There are 3 nested groupings, the coarsest first. Each group lies inside one group of the grouping before and may be the whole of it. The rows also spread widely along 9 directions, which tell nothing about the answers.
In the rows, zero is written as 128.
Known rows, each followed by its group in each grouping:
[110 146  63  72 107 119 125 103 133 159 135 143  88 119  88  61 125 101
 139] => nuz rem K947
[116 141 171  93 126 135 150 108 128 165 129 145 120 139 174 157 113 116
 124] => nuz rem K910
[130 160  91  84 136 131  84 108 136  73 150 140 149 106  88 151 136 123
  95] => nuz Luk K63
[104 146  69  86 125 113 120 116 137 128 134 141 119 127  94  94 139 105
 121] => nuz rem K420
[155 166 104  88 140 112 189 163 128 132 158 177 133 128 125  79 137 118
 113] => fum Bor K217
[165 147  60  72 117 143 145 115 117 119 110 161 101  90  66  82 160 153
 163] => nuz met K11
[115 137  86 120 107 152  93 106 115 117 104 114 102 127  52 163 117 106
 153] => fum Bor K419
[130 150 157 139  75 117 148 131 121 131  97 147 137 165  60 180 107  84
 116] => fum Bor K312
[144 138 150  94 120 148 128 101 116 139  90 142 116 112 117 150 120 134
 159] => nuz Luk K37
[142 155 129 120 102  97 170 152 121 147 118 168 123 160  68  96 122  96
 121] => gutor ruka K604
[128 133  87  92 152 118 131 132 120 104 169 148 126 126 134  79 124 107
 135] => fum mosun K317
[188 148 103  74 124 128 179 142 107 128 199 184  99 117 128  45 122 131
 159] => gutor kebo K434
[130 141 167 118 124 141 109 124 114 104  99 135 153 134 107 207 123 125
 130] => nuz kepar K107
[141 115 147 139  53 136 167 112 108 131 113 153 105 168  61 142 103  77
 156] => fum mosun K704
[122 131 131 147  76 148 105 112 110  82 140 126 118 163  42 216 119  95
 131] => gutor kebo K231
[121 104 107 104 113 134  92  90 118 122 118 119 109 117 107 108 104  98
 166] => fum gobob K872
[161 165  87  96 136 110  78 148 107  75 230 149 127 123  73  65  90  94
 125] => gutor ruka K128
[ 91 117 110 128 141 133  86 118 104 125 140 101  96 139 110 135 109  92
 168] => gutor kebo K554
[ 93 132 105 140  92  89 172 147 131 148  76 148 123 171  54  88 151  68
 131] => nuz Luk K345
[158 152  84  88 119 131  88 112 105 115 161 140  91 107  65  79  98 117
 164] => gutor ruka K918
[107 114 141 119 120 127 133 115 126  90 160 141 141 157 138 165 122  91
 112] => fum mosun K61
[ 86 185 105  65 105  92 151 102 161 204 110 160  97 129 116  88 124  87
  77] => nuz Luk K345
[144 218  74 118 156 132 150 202 105 109 164 156 127 135  61 142 150 143
 115] => nuz rem K947
[ 91 158  87  89 127 149 187 131 140 169 147 143  85 139 141 147 158 124
 109] => fum Bor K312
[ 92 154 114 106 136 149 159 140 120 160 153 132  83 145 140 131 141 112
 143] => nuz Luk K37
[136 130 142 125 117  70 195 158 126 132  79 178 163 163  94  96 149 100
 117] => gutor kebo K554
[ 96 131  91 106 139  84  45 108 123 108 126 118 133 124  80  87  94  75
 137] => gutor kebo K434
[152 103  87  74 108 125  97  83 120 102 150 144 119 105 102  50 108 103
 166] => nuz rem K910
[121 116 151  87 137 122 114 100 134 107 168 146 139 135 158 135 112 107
 104] => gutor ruka K604
[ 89 137 101 105 154 117 111 127 129 108 154 129 132 137 129 145 137 107
 109] => gutor kebo K554
[114 113 111 110 100 115 122 102 126 143  87 130 113 131  86 104 112  87
 154] => fum Bor K312
[117 153 100  92 150 161 108 124 118 104 196 126 103 119 138 141 132 123
 132] => nuz Luk K63
[116 126 152 146 119 120 156 149  99 148 116 135 112 169 115 118 102  80
 168] => fum mosun K317
[122 122 132 148 106 146 124 143  92  97 191 126 105 167  98 141  91  74
 158] => fum mosun K704
[149 129 145 109 128 122 161 139 107 153 135 156 106 141 126  87 114 113
 160] => gutor ruka K604

New rows, each followed by its group in each grouping:
[128 209 153 127 111 115 155 171 102 183 115 152  99 152  80 144 106 102
 127] => nuz met K11
[ 81 131  65 119 108 103 108 141 128  96 199 128 114 164  73  57 122  46
 123] => nuz Luk K37
[150 148 130  92 147 126 165 140 123 136 117 160 134 118 141 115 129 131
 133] => fum Bor K217
[130 111 126 152  90 156 132 133 100  86 152 125 115 166  67 169 115  84
 160] => fum Bor K419
[114 152 137 130 127 148  71 123  95 115 178 108 101 143 104 163  66  81
 150] => fum mosun K317
[128 159 106  82 112 135  74  94 128 113 169 129 115 111  95 143  84  96
 109] => fum Bor K312
[ 94 160  95 110 142 119 101 121 136 120  82 126 141 127  83 175 136 113
 101] => fum Bor K419
[130 140 125 103 126 151 115 110 113 120 144 135 107 125 116 169 120 130
 147] => gutor kebo K434
[133 165  96 104 166  97 110 155 120  95 135 150 151 125  90 108 136 127
 114] => gutor ruka K918
[161 150  90 118 102 153 102 130 101  65 190 140 111 130  47 157 119 119
 143] => gutor kebo K231
[120 131  70 109 117 145  77 104 110 129 125 110  83 110  71 105 104 103
 175] => fum gobob K872
[133  87 119  88 122 136 117  89 132  53 176 150 153 131 139 144 140 118
 123] => gutor kebo K434
[127 151 104  85 113 122 164 122 128 145 167 162 103 140 125  90 118  98
 120] => fum mosun K317
[104 101 125 129 147 134 151 136 113 102 133 134 133 150 146 143 140 108
 147] => fum mosun K704
[114 136  82  87 135  76 151 132 142 153 102 157 131 125 117  39 135  94
 119] => fum gobob K872
[125 125 159 130 109  97  72 134 102 103 150 127 145 151  87  98  69  53
 151] => nuz kepar K107
[175 168 177 122 172 116 160 187  82 137 156 165 133 130 159 102  86 122
 159] => fum mosun K704
[101 131 159 129 113 114 134 126 121 155 112 134 113 165 108 145 109  86
 129] => gutor ruka K604
[104 143  80  86 123 149 148 112 121 187 137 127  56 123 126  88 120 107
 162] => fum Bor K419
[ 70 123  56  85 171 114 118 124 137 125 135 124 123 123 144  81 161 114
 130] => nuz rem K947
[152 162 117  79 152 113 129 141 116 119 140 161 136 104 125  89 129 132
 128] => nuz met K11
[127 156 108  57 143 156 100  74 138 119 144 143 116  91 150 183 121 147
 101] => fum mosun K61
[ 92  87  69 100 103 153 125  84 128 121 141 118  90 137 108 104 147 100
 167] => nuz rem K910
[142 186  97  64 139 100  82 109 129 158 118 147 116  90  96  79  81 107
 115] => fum Bor K419
[156 150 127  94 158 136 144 143 111 136 124 148 123 106 140 109 116 136
 155] => fum Bor K217
[101 122 114 125 121 166  95 120  96 136 129 101  82 133  99 152 115 105
 191] => nuz kepar K107
[127 144  87  85  93 130 119 109 136  93 140 151 133 129  65 137 141 107
 108] => nuz kepar K107
[182 123 101  97  81 116 123 108 115  81 152 170 130 125  48  82 112 103
 151] => gutor kebo K434
[ 99 173 122 128 101 102 153 156 135 138 160 149 128 175  86 136 109  60
  82] => fum Bor K217
[138 145 147 105  94 112 174 115 117 190  72 160 100 142 103 100 103  97
 154] => fum mosun K317
[130 142 135  95 121 104  93 117 120 133 178 140 120 128 132  79  68  72
 125] => fum gobob K872
[149 166 123  94 112  71 162 139 125 161  91 182 136 131  88  57 102  90
 116] => fum mosun K704
[ 78 127 107 110 135  85  84 112 134 133 102 121 143 141 107  98 113  72
 122] => nuz rem K910
[151 198 136 114 104 131 165 158 119 135 147 166 124 151  77 174 115 110
  94] => fum Bor K419
[145 170  75  74  94 124 114  91 136 159  71 148 101  94  43 107 111 116
 131] => fum Bor K217
[ 96 123 100  51 133  78  87  54 162 155  52 142 136  91 127  92 128 114
 104] => gutor kebo K231
[162 139 109  81 105 132 106 100 123  71 201 160 136 121 101 113  95 100
 112] => fum mosun K317
[ 77 119 122 173 116 107  94 157 104 104 160 105 118 194  62 128 101  46
 144] => gutor ruka K604
[111 163 113 139 127 149 128 156  89 150 166 121  73 150  96 138  93  91
 167] => fum mosun K704
[ 89  89 166 129 125 164 126 114 111 100 186 115 114 163 172 169 120  88
 154] => nuz Luk K37
[143 111 106 119 144 169  58 111  88  77 139 104 115 107  91 149 108 130
 202] => nuz rem K420
[ 88 136  84 100 101 136 119 105 143  97 179 132 117 148  94 140 145  86
  95] => nuz Luk K63
[111 168 124 160 132 127 149 180  92 144 111 131 108 163  75 157 116  99
 154] => fum mosun K704
[136 165 126 114 149 126 112 140 109 124 114 140 126 122 102 161 121 134
 142] => gutor kebo K434
[ 85 129 140 129 125 120  89 132 117  94 193 116 131 164 123 130  96  58
 123] => nuz Luk K37
[146 161  93 116  93 135  92 118  99 157 111 126  75 115  40 102  80  96
 178] => fum gobob K872
[ 80 194 160 153 131  83 138 195 105 170 151 135 117 186 103 121  96  54
 110] => nuz met K11
[131 144 126  63 111 105 113  78 152 139 111 158 141 107 130 123 107 110
  89] => fum gobob K872
[113 152 100  96 113 111 125 122 126 138 118 147 114 128  85 100 131 100
 126] => nuz met K11
[101 130 101  97 165 163 108 115 124 110 139 115 116 112 150 172 135 132
 138] => fum Bor K217
[185 146 159 101 124 130  95 122  99 103 147 147 139 106 104 123  69 113
 155] => fum Bor K312
[132 161 129  94 105 107 176 141 131 133 152 175 131 147 113 109 139 103
  98] => nuz met K11
[142 153 115 106 110 108  89 113 117 107 130 145 133 125  67 122  88  88
 123] => fum mosun K61
[111 108 132 124  91 151 104  90 119 105 120 120 122 149  88 180 119  98
 148] => nuz rem K910
[128 173 171 124 121 129 162 161 113 149 185 151 115 163 150 161  95  95
 107] => fum gobob K872
[149 154 176  77 104  93 128 107 132 145 142 170 142 129 133  85  80  83
 107] => nuz Luk K37
[137 147 146 102  72 161  92  73 101 177 135 123  52 122  89 145  50  86
 176] => fum mosun K61
[157 139 159  89  96 168 199 123 112 149 187 168  86 142 158 123 122 123
 152] => nuz Luk K37
[120 140  92 108 144 170  98 114 104 133 125 110  79 112  97 161 133 147
 174] => gutor ruka K128
[123 105  94  45 164  69 123  94 164  75 152 173 191 105 172  60 152 116
  69] => gutor kebo K554
[133 143 102 104 103 131  74  97 118 109 134 128 111 123  52 138 102 104
 138] => gutor ruka K128
[ 64 140 158 150 110 129 110 126 116 165 108 104  97 170 104 171 102  64
 141] => nuz Luk K345
[130 104  73 104 116 157  76  92 120  47 159 121 127 114  70 133 141 112
 151] => nuz Luk K63
[115 104  76 117  93 162 139 108 113 105 172 129  78 148  83 129 143 106
 172] => gutor kebo K434
[120 127 117 102 107 133  99 105 115  98 210 136 110 141 120 113  81  72
 125] => fum mosun K704
[147 145 152 124 128  79  89 164  95 112 156 144 150 143  89  54  68  59
 153] => nuz kepar K107
[113 127  84  83 125 129 119 108 126 129 145 136  99 118 114  71 130 102
 152] => nuz Luk K37
[125 160 142 132  88  93 119 152 108 144 200 144 107 170  89  72  54  34
 124] => fum gobob K872
[126 115 101  92 120 129 123 106 125 110 150 143 114 121 113  80 128 100
 147] => nuz Luk K345
[108  93 150 128 134 138 154 123 122 115 103 131 140 149 149 161 137 107
 149] => fum Bor K217
[114 159 122 110 101 114 116 113 136 105 141 148 137 155  69 173 124 100
  84] => gutor ruka K918
[112 125  66  88 154 136  80 113 130  70 190 125 133 111 126 118 129 112
 118] => fum gobob K872
[ 93 115  60 151 135 177 116 149  96  69 201 102  87 161  82 169 157 112
 175] => gutor kebo K434
[ 99 164  80  59 113 136 103  95 149 112 212 144 106 123 121 118 120  95
  80] => nuz Luk K37
[108 156 153 114 100 138 108 103 117 146 148 131 102 147 112 179  75  83
 118] => fum mosun K704
[122 106 141  81 106 164 157  89 132 118 202 148 100 135 176 129 128 107
 130] => nuz Luk K345
[118 187  97  89 113 121  93 104 125 161 113 139  98 114  73 138  86 102
 112] => fum mosun K704
[100 123  54 112 121 134 130 135 120 104 152 128 101 139  76  78 154  95
 157] => nuz Luk K37
[146 147 161 117  91 125  83  90 107 137  85 137 121 123  68 162  63  92
 146] => fum mosun K704
[113 117 110 101 145 141 139 117 107 160 131 126  81 126 152  83 111 107
 185] => fum mosun K317
[135 145 121  90 165  83  68 130 124  95 146 138 167 105 127  79  85  92
 115] => fum Bor K312
[137 129  84 118 118 154 160 147 105 106 144 143 100 136  81 105 156 122
 174] => nuz Luk K37
[151 164  97  81 144  95 154 131 139 114  78 177 166 112  95 112 149 138
  99] => fum mosun K317
[131 115  95  95 125 139 166 130 118 110 207 154  95 139 144  86 145 113
 146] => gutor kebo K231
[126 183 103 111 150 113 147 175 110 119 198 158 122 145 120 105 110  97
 106] => fum mosun K704
[105 194 124 123 142  96  74 150 121 116 107 130 159 140  63 169 105  99
  93] => nuz rem K947
[110 158 106 115 102 138 152 143 115 144 177 141  85 158  94 105 120  84
 140] => nuz Luk K37
[125 172 177 103  89 126 132 115 131 143 183 157 117 165 113 182  83  88
  75] => gutor ruka K604
[ 97 160 104 118 115 127 128 142 122 141 176 130  98 154 100 128 105  78
 119] => fum Bor K312
[ 80 127 148 121 179 105 180 165 119 180 120 134 119 158 203  97 132  95
 140] => fum Bor K419
[ 87 175  80 126 180 109 140 195 119 117 203 135 119 164 120 107 144 101
  99] => gutor ruka K604
[141 155 141 102 113 127 108 117 119 123 153 146 120 137  91 145  96 105
 115] => gutor ruka K604
[103 149 137 127 128 115 108 135 122 116 126 129 137 149  98 146 119  87
 120] => nuz Luk K63
[119 155 115  80 118  87 122 107 137 156 130 155 121 126 110  86 104  90
 104] => gutor kebo K554
[106 157 146 105 140  97  42 113 111 141 174 118 113 129 126 104  49  67
 134] => gutor kebo K434
[140 196  95  88 104 139 136 132 119 142 149 157  94 121  67 134 128 124
 116] => nuz met K11
[ 80 122  69  81 111 151 157  91 139 178 144 129  56 137 129 108 156 117
 141] => gutor ruka K128
[117 179 115 113 152  90  78 147 114 133 123 133 132 127  85 118  95  99
 124] => gutor kebo K434
[ 94  77  71 117 117 144 165 121 121 109 159 129  92 149 118  62 167  90
 178] => nuz Luk K345
[ 99 123  67 103 125 119 139 118 128 147  65 132 104 124  78  78 160 110
 166] => nuz Luk K37
[110 127 111 105 132 108 106 118 129 117 134 136 130 136 105 114 125 101
 123] => gutor ruka K128
[114 156 108 106 145 122 110 128 113 139 118 135 114 122 109 127 106 108
 137] => fum mosun K704
[123 181 117 112 163 146 105 145 109 133 123 124 116 117 111 179 115 132
 129] => fum Bor K419
[ 89 120  80 116 115 125 165 131 134 123 123 139 122 159 101 124 169 104
 127] => nuz rem K910
[119 175 145 107 109 128 121 120 120 147 167 142 104 147 107 171  93  96
 104] => gutor kebo K554
[100 141  98  81 112 106  96  96 144 115 129 140 140 129  95 121 122  93
  96] => nuz rem K947
[113 149 108 101 103 127  86  80 132 135  60 126 120 117  54 190 122 120
 121] => gutor kebo K554
[179 178 152 109 148 104 128 165 105 108 134 168 166 125 105 121 105 126
 126] => nuz rem K910
[108 155 140  88 108 146 112  90 137 129 136 137 119 130 121 183 118 111
 104] => nuz Luk K37
[101 187 145 105 106 109 124 112 135 167  96 146 124 148  95 180  96  91
  83] => fum mosun K317
